There are 3 nested groupings, the coarsest first. Each group lies inside one group of the grouping before and may be the whole of it. The rows also spread widely along 13 directions, which tell nothing about the answers.
Known rows, each followed by its group in each grouping:
[ 52  16  14  -6  26  -6  22 -20   2  19  -5  69 -14  16 -14   7 -12  23
   3 -32 -24  38  -1]  peb Z90 Nor
[-13 -13   0  -7  -7 -13   2  27  36   1   9  10  16 -17 -24  13  21 -42
 -30 -22 -14   3 -35]  vigi Z7 mudo
[-16 -32  12 -37   0 -10 -12  42 -13 -28   7 -39 -10  23  27  10 -23  18
  19  -1  42  18  22]  peb Z290 nol
[-16 -39  13 -26  -8   1  43  59   7 -28  18 -44   5  -9  23  -8 -25   4
  20 -12  36  31 -19]  lubo Z26 Vir
[-10  -9  28  18 -21  17 -19 -21   7 -57 -28  10 -12  33  -8  37   5  10
 -27   6 -59 -18 -22]  lubo Z770 Silam
[-40   5  -6 -32 -42 -11 -14   2   9  16  35  -1  46  18  -3 -39   8   3
 -25   5  16  45 -34]  peb Z90 nelu
[ 33  11  10   9   7  16  17  -2 -27  -5 -30  42 -17  29 -15  23 -13 -21
  -9 -13 -18 -33  14]  vigi Z846 Vos
[  3   5   8 -25   7  11  -9   2  42  -3 -16  19   4  35  16   0   4  44
 -25   3 -12  21   6]  vigi Z885 tez
[ -5  -8   9   9   8 -11 -34 -19 -33 -41 -45   2  11   1  -5  29  24 -18
   9   9 -21 -18  13]  vigi Z944 donun
[  6  24  13 -14 -19  33  -1  47  19   4   5   8  -1  21  -2  -7  13   9
 -64 -27   1  17 -10]  lubo Z26 ratu
[ 21   0  10  -3   3   2 -22   6 -17 -19 -20  -4  -2   6  -3  15  13 -16
 -10   2   6   5  16]  vigi Z885 Nuru
[ -9  11   2  -1   6  -1 -30  -1 -22 -23 -12  -7  -1  13  23  36  11  -5
  13 -13  -3  -8  34]  peb Z90 metut
[ 14 -46 -10 -22  -2 -21  -3  11  21  -5  15 -11  21  21 -19   4   1 -41
  -1  30  32  19   7]  lubo Z770 visod
[-32 -35  -5 -10  16   0 -24  52  -6 -55 -58 -25  32  -6   3   0  31 -18
  -2  13   0 -17   3]  vigi Z944 Komo
[-39   3   6   5 -23 -18 -31 -34  15   4  18  22  -3  18 -16  17  15 -13
 -38  16 -17 -14 -16]  vigi Z7 Netup
[ 26  -7   9  -5  14  -1  21  39 -31 -29 -19   3  11 -13   3  -8   2  -1
  13 -38  12  39  -4]  lubo Z609 kuf
[ 10   4  -9   4  25  -6  -8 -10 -14  -5  -8  16  15 -24   9 -18  23   8
  -2  -8  32  58   5]  vigi Z846 pedup
[ 46   0   1  -3  11  -1   7  -6 -50 -32 -34 -14  27   0  19   7  -5 -10
  60 -21  15  27  29]  vigi Z846 pake
[ 35   6  23  12   6  20  48  32  -1   5 -16 -27 -36 -32  21   6  -4  12
  10   1  30   3  -3]  lubo Z26 Vir
[  7 -43   1 -11  17  36  -9  28  45 -62 -33 -29  21   8  22  10  16  27
   2  16 -16  53   4]  peb Z90 Nor
[ -3 -12   3 -26  14 -19   5  16   3   4 -44  21  22   4  -8 -37  14  16
   0  26   5   6 -13]  vigi Z885 Nuru
[  2  -7   8  19  -8  -2  16 -37  34   5   7  11   3 -17 -11   2  15   0
  -7  29 -12  37 -38]  peb Z90 Nor
[ 37  44  37   9  -5  15 -36 -20  -9 -15   1  -1 -37  -9  27  32  15  40
 -27 -57  -9  32   5]  vigi Z846 pake
[ 10  -2   6   6   9  11   7   7  35   8  -5   3 -19  -6   6  12  15   8
 -22   7   4   5  -2]  vigi Z7 Netup
[-37   0  -9 -23  20 -22 -65  13 -11 -20   4   9  19  16  14  20  29  -6
 -22 -27  21  13  40]  vigi Z944 donun
[ 30  27  13  -1   9   5 -17  10  21  15  17  17 -19  -9   4  33  20   7
 -29 -54  -1  42   3]  peb Z290 nol
[  6 -23  14 -33 -32  12  -4  35  42 -11  27 -12  14  37 -13  27  -8 -26
 -36 -13 -14   3 -12]  lubo Z26 Vir
[  2  11  -4  -4  -9  16  26   1 -39 -11  -8  12  21  19  14 -31 -15  11
   8  -6  24  34  -1]  vigi Z846 Vos
[  0 -17  -3 -16   6 -28 -21  -4   5   9 -11  31  19  11 -34   2  17 -32
 -11  17 -12   0  -2]  peb Z90 nelu
[  5 -15  28 -26 -19   3  -2  13   8  -1   3  -3 -21  31  -7 -13 -16  26
 -34  34  13   5  -7]  lubo Z26 Vir
[-41  -2  -9  36  14  -6   7  -2  24 -12  -8   4   8 -43   4  33  43 -35
  -9   4  -6  -8 -12]  lubo Z26 Vir
[-10  17  18  -3 -13 -29 -21 -25   4  25  -5  24  -5  -5 -18  14  23 -11
 -27   0 -14 -26 -25]  vigi Z944 donun
[ 55  16   7  -2  29  31 -32   2  11 -17 -19  26  -7  21   7  26  22  20
 -23 -22 -15  46  42]  peb Z90 Nor
[ 17 -10  16  -3 -12  10 -18  13 -20 -30   5 -35 -17   2  10  10  -2  -1
  -8   0  25  26  14]  vigi Z7 Netup
[ 25  -1  25  -9  -4  25  13  39  28  -7 -13  -4 -24  11   4 -11   3  33
 -41  -1   5  20 -18]  lubo Z770 Silam

New rows. What belongs after each?
[ 23  -9  12  -9  -4  -6  13 -15  36   8   8  22  -1  20  -8  36  -7  -1
   4 -16 -28  16 -13]  peb Z290 nol
[  2 -13  21 -35   0 -31 -24   9  18  -2  10   1   4  -1   2  10   7  13
 -12 -32  -3  23 -18]  vigi Z944 donun
[-35 -18  26 -20 -19 -29   8  21   0  -5  33  -7 -17   5   1  24 -22 -11
  -5 -21   9 -17 -19]  lubo Z26 Vir
[ 48 -14   8 -12  10  15  23  33  13 -11  12   9  -7  17  -5  36 -18 -26
   9 -42  -6  22  11]  peb Z90 Nor
[ 19  -4  23 -13  24  16 -36  55   4 -46 -35  -4 -24   8   7  45  14  -2
 -28 -41 -15  -7  27]  vigi Z885 tez
[ 17  -7  39  -5 -22  15 -10  11   0 -33   8 -23 -27   1   2  17  -6  18
 -30 -13  -8  27 -18]  lubo Z26 Vir
[  6   6  18 -15   8 -21 -11  21  -3   0  -7  28 -15  10  -7  14   6   0
 -16 -36  -6 -12  -5]  lubo Z770 visod
[ 31  -2  35 -20 -14   3   1  13 -27 -21 -19   1 -17  28  -3  17 -21  11
   3 -13 -17 -15   3]  lubo Z26 Vir
[-13 -27 -11   6  20  17  43  45  41 -19  -4   3   9 -12   8   0   1 -11
  -7 -14  18  28 -15]  vigi Z846 pake
[  6   3  -7   8  26   0  15  21 -11  12  13  27  -9 -18  -9  -9   9 -16
 -26 -18  46  46   7]  vigi Z944 donun
[-29  -2  14  22 -30   8  14 -16  25  -4   1  -8 -13 -13 -10   5  10 -10
 -31  29 -14 -13 -47]  vigi Z7 mudo
[ 18   9 -27 -30  19  18  37  50  41  21 -10  46  47  35   3   3   1 -21
  -2 -52  -3   4  14]  vigi Z846 pake
[ 12  -5   8  -5  12 -16  -1 -15  -4   6 -31  20  -5  16  -5  17   3   4
  20  22  -6 -13  10]  peb Z290 nol
[ 17   8  35   0  13   0 -31  21   7 -13  -4 -27 -60 -20  28  38  10  20
 -25 -27  24  -8  17]  vigi Z846 pake
[ 64 -31  15 -22  13 -16  -9   1  41  -5  -6 -26   1  -6   7  44   6 -19
  24 -11   2  11  16]  vigi Z846 pake
[ 17 -27  13  -9   8 -25 -26  -4 -29 -46 -26 -32   6   2  16  31   7 -11
  43   4   6  -2  27]  lubo Z770 Silam
[-34   0 -20  12  -3  -2   5  -8 -11 -13 -14   9  43  -2  -2 -14  22 -27
   2  17  12  19  -5]  vigi Z885 Nuru
[-58 -38  -1 -24 -13 -33  -9  20  21 -18  19 -15  40 -11  -4  -9  14 -19
  -7  10  15  24 -31]  lubo Z26 Vir
[  6  -6 -11 -26  25 -19  -5  27 -23  -4 -47  30  45   2 -12 -21  21 -14
  24   4   0   9  11]  peb Z90 Nor
[ 14  14  28  -2  -8 -21 -27 -10 -16  -9  13  18  -9 -14 -16  28  13 -14
 -14 -45 -24  22 -22]  peb Z90 Nor
[ 24 -44   8 -37  13 -29 -17  23  11   0  -7  33  -2  30 -43   6  -6 -37
 -31  14   4 -10   5]  vigi Z846 Vos
[-21 -19 -20  -9  41   7  22  31  -2 -21  -9  28  11  27  18  10 -11   2
  13 -20  26  20  38]  vigi Z944 donun
[ 10   8  11 -16   4 -34  25  -7 -30   6  -6  23  24 -14   5 -20  -2  12
  34 -32   2  33 -19]  lubo Z26 ratu
[-15  32  15 -29  14 -12  -9  18  15  11  -3  26   1   1  32 -12   9  55
 -15 -48   5  31  -7]  vigi Z885 tez
[-35   0   5 -27   4 -50 -36 -11 -19  22   4  21   1  13  -7  -1  10  -7
 -11  15  27 -22  11]  vigi Z944 donun
[-14 -74  17 -35  17 -39 -46  33  30 -28   1 -13 -20  -3 -25  10   5 -22
 -37  33  28   6  -6]  vigi Z846 pedup
[ 28  -6  10 -19   4  19 -10  17  15 -25 -16  -6   9  19  17   1   2  23
  -9 -17   3  37  10]  vigi Z846 pake
[  7 -37   4 -29  11   6 -11  37  15 -45 -22 -23  24   2  19  -6   8  12
   1 -10   8  39  -3]  vigi Z846 Vos
[ -2  -4   7   5  10  -4  33  21   8  12 -23  28 -12 -15 -18 -21   6   2
 -16  11   2  -2 -30]  vigi Z7 Netup
[-20  -8  -7  -2 -29   5  -1   9  -2 -15  20 -19  23  20   4  23  -4 -46
  -3  -8  17  -5   3]  vigi Z846 pake
[ 19 -13  24 -10 -12   8  21  17  46  -4   2 -36  -8 -22  21  10   4  33
   5 -11  -1  43 -41]  peb Z290 nol
[-13 -21  15 -12 -47  -5  -8  -7  -3 -29  15 -22  20  19  -7  23 -11 -36
  -7  -8 -18  -8 -31]  vigi Z846 Vos
[ 52  17  42 -44 -39 -48 -55 -20 -36  30 -23 -23   7  -4 -20 -17  18 -12
  -3  20   8 -27 -15]  vigi Z846 pake
[  2 -18 -19 -13   8   7  19  35  14 -17   0 -24  41   6  26  20   4 -25
  30 -33  21  15  21]  vigi Z944 Komo
[-12   7  25  -4   5  -1 -53 -19  23 -10 -10  17 -39  18   6  26  20  40
 -48   9 -23   0   7]  peb Z90 nelu
[-10  14 -15 -11   7 -21  24   0   9  29   2  49  26  17  -4  -9   8 -13
   5 -18   6  -2  -6]  lubo Z770 visod
[  7 -38  24   3  11   7 -18   0  73 -32  -5  -7 -26  -9  -5  23  18  20
 -47  15 -16  34 -27]  vigi Z846 pake
[ 18  18   9   4  -3 -11  29  -6 -20   0  18  29  10 -17  -2   1  -4  -2
  12 -66 -12  49 -30]  vigi Z7 Netup
[-13   2  13 -15  -8  -1  12  17  13 -11 -11  -3  14   1  19  23   4   5
  12 -31 -21 -16 -12]  lubo Z26 Vir
[-23   9 -33  16  21  17  11  10  13 -10 -17  -4  41 -17  32 -12  33  -4
  10   3  36  36  17]  vigi Z846 pake
[ 14  -4   9  26   4   4 -17   1 -24 -35 -11 -26 -18  -8  11  43  18 -31
   5   0  16  -6  30]  lubo Z770 Silam
[ 17 -14   2 -12   0  12  -4  30  37 -11 -43 -27  36 -35  -1 -33  46  11
 -12  31  -7  45 -36]  peb Z90 metut
[  5  41  38  -2 -14   6 -10  14 -41 -10 -35  -1 -24 -26  16 -23  14  43
 -27 -31  -2   4 -35]  vigi Z846 Vos
[ -1  -7   3  -9  31 -32   9  21  12  18 -26  33  -3 -37 -11 -12  22  -8
  -8 -10  12  -3 -23]  vigi Z846 pedup
[ 15  11   8 -15  11 -21 -10 -21   4  30 -20  26   3  -2  -5 -19  19  20
  -2  32   8  14   0]  peb Z90 Nor
[ -6 -31  12 -10  12 -17  37  38 -30 -30 -10  10   1  -4  -8   4 -23 -19
  25 -23   8   8 -10]  lubo Z26 Vir
[ 50 -14  20 -22  12   1 -25  18  -1 -38  -9 -29  -1   7  26  57   3  -2
  26 -43  -9  16  40]  lubo Z26 Vir
[ 34  34   1 -12  -4   2   3 -16 -45   6 -31  33  37   5   2 -29   9  12
  15 -27  -4  30  -6]  vigi Z846 pedup
[-18  -9 -14   0 -17  18  19   8  20  -6  21 -34  23   3  28  12   0 -13
  18   9  23  28   1]  peb Z90 metut
[-30 -39 -17  17  -8  -8  26  24  20 -26   6 -11  39 -15 -20  14  19 -68
  -1  10   3   8 -25]  lubo Z609 kuf
[ -8 -41  -4 -22  -1 -25 -41   0  -9 -35  19 -14  25  19  -9  26   4 -41
   9   5   7  32  20]  peb Z90 metut
[-32 -23  -3 -11   7 -20  49   5  -7  -9  16  -5  17  -8  30 -12 -22  19
  48  -5  34  37  -8]  lubo Z26 Vir
[ 35 -14   7 -14  -1 -17  -9  10  22  -1  28 -15  14 -29  -4   9  17 -24
 -11 -36  24  65 -17]  vigi Z846 pake
[  9 -19  11  -4  15 -16  18   6 -11   0  15 -11 -27  -9  12  16 -19  -6
  27   7  40  17  16]  peb Z90 Nor
[ 28   4  19   4   3  14  20   4  14 -15 -49  15  -2   8   2   4  11  24
   1   1 -35 -10 -19]  lubo Z770 Silam
[ -2   9  -3   4  -2   9  -7 -23  35  -2   8  -8  10   7  31  21  15  14
  -4  -3  10  22  11]  vigi Z846 pake
[ -4 -19   2 -19 -12 -31  17  -2  19  21  31  27   9  12 -20  23 -14 -45
  -6 -21  -3 -13 -23]  vigi Z846 Vos
[  6 -16   1 -10  -3  -2  -5  27  49  13 -10 -16   2 -12  -9  13  28 -26
 -26  19   2 -17 -10]  vigi Z7 Netup
[ 20 -12  -1 -15  12 -15   1   9  -5  -6 -18   3  20   1   1  -2   5 -12
  20  -5  17  14  10]  vigi Z846 pake
[ 14 -12  17   7  29 -15  15  29  10 -27  11  11 -14 -45   5   4  14  14
  -9 -61  10  76 -31]  lubo Z770 Silam
[-22 -11  -8  17 -35  -7  27 -48   9   0  -1   6  39   8 -16   7   3 -39
  24  37 -30  -8 -38]  peb Z90 nelu
[-15 -18  10 -35   4 -26 -14  36  61   8 -25  -1  18  -8  -7  14  28 -13
 -20   3 -20 -30 -26]  vigi Z885 tez
[-72   0  -4  12  -3 -12   1  -1   3 -14  25  21   2   0   5   6   6  -9
 -25 -15  12  16 -17]  vigi Z885 Nuru
[ -2   8   7   4   6   5 -19   4  18 -18 -32  45  -7  42 -16  52  18 -20
 -30 -18 -54 -55  13]  lubo Z770 Silam
[-25 -39   2  16  45 -19  15  35  23 -47 -19   6 -16 -37   7  34  17 -14
  11 -32  -2   6 -11]  lubo Z770 visod
[ 34   5  18   8   8 -16  48  29  -1  21  -6  20 -23 -34 -23   6   3 -32
  -1 -33   8  -7 -36]  lubo Z770 visod
[-13 -27  -5 -10  -3 -10  15   2  18 -15  -2 -37  18  11  34  36  -3 -15
  46  16  14 -21  24]  lubo Z26 ratu
[-12  12  -1  27  13 -21  10 -25  -9   6 -10  36  -5 -14  -8   8  22 -11
  -2   9   2  -2  -8]  lubo Z770 Silam
[ 15  33   2  48   1  12  27 -37 -63  -6  28  23 -22 -22   1  -4  -8  -4
   7 -19  29  76  -1]  peb Z90 metut
[-12   3  13  -5 -18 -26  26 -49 -22  11  15  26   3  18   3  -9 -27  21
  33   4  -7  20 -24]  peb Z90 nelu
[ 23  -5   3 -42 -11 -33 -28  -5   2  24 -18  -4  29  16  -2  14  12 -28
  17   6   3 -38  13]  vigi Z846 pedup
[ 11 -22  -1  -3  37 -35  35   2  15  -6 -22   5  13 -40  17  -9  15  14
  50 -10  17  34 -18]  lubo Z770 visod
[ -3  -8  -3 -31 -12   0  17  40  18   9 -10  -2  36  11  -5  -6   4 -22
   8  -3  -3  -5 -15]  peb Z90 Nor
[ -5  27   0  23  25  17  -4   9 -43 -22 -26   3 -20 -10  27   7  13  10
   2  -6  36  16  38]  vigi Z885 tez
[ -6  42  15  -6 -19  -5   5  36  -3  45  28   1 -19 -20   3  -4  17 -11
 -45 -30  36  -6 -12]  lubo Z26 ratu
[ 35 -23  16 -17  18  -7   9   2  42 -12 -36  36  11  13 -18  22   9   8
  -3  -7 -53   3 -15]  lubo Z26 Vir
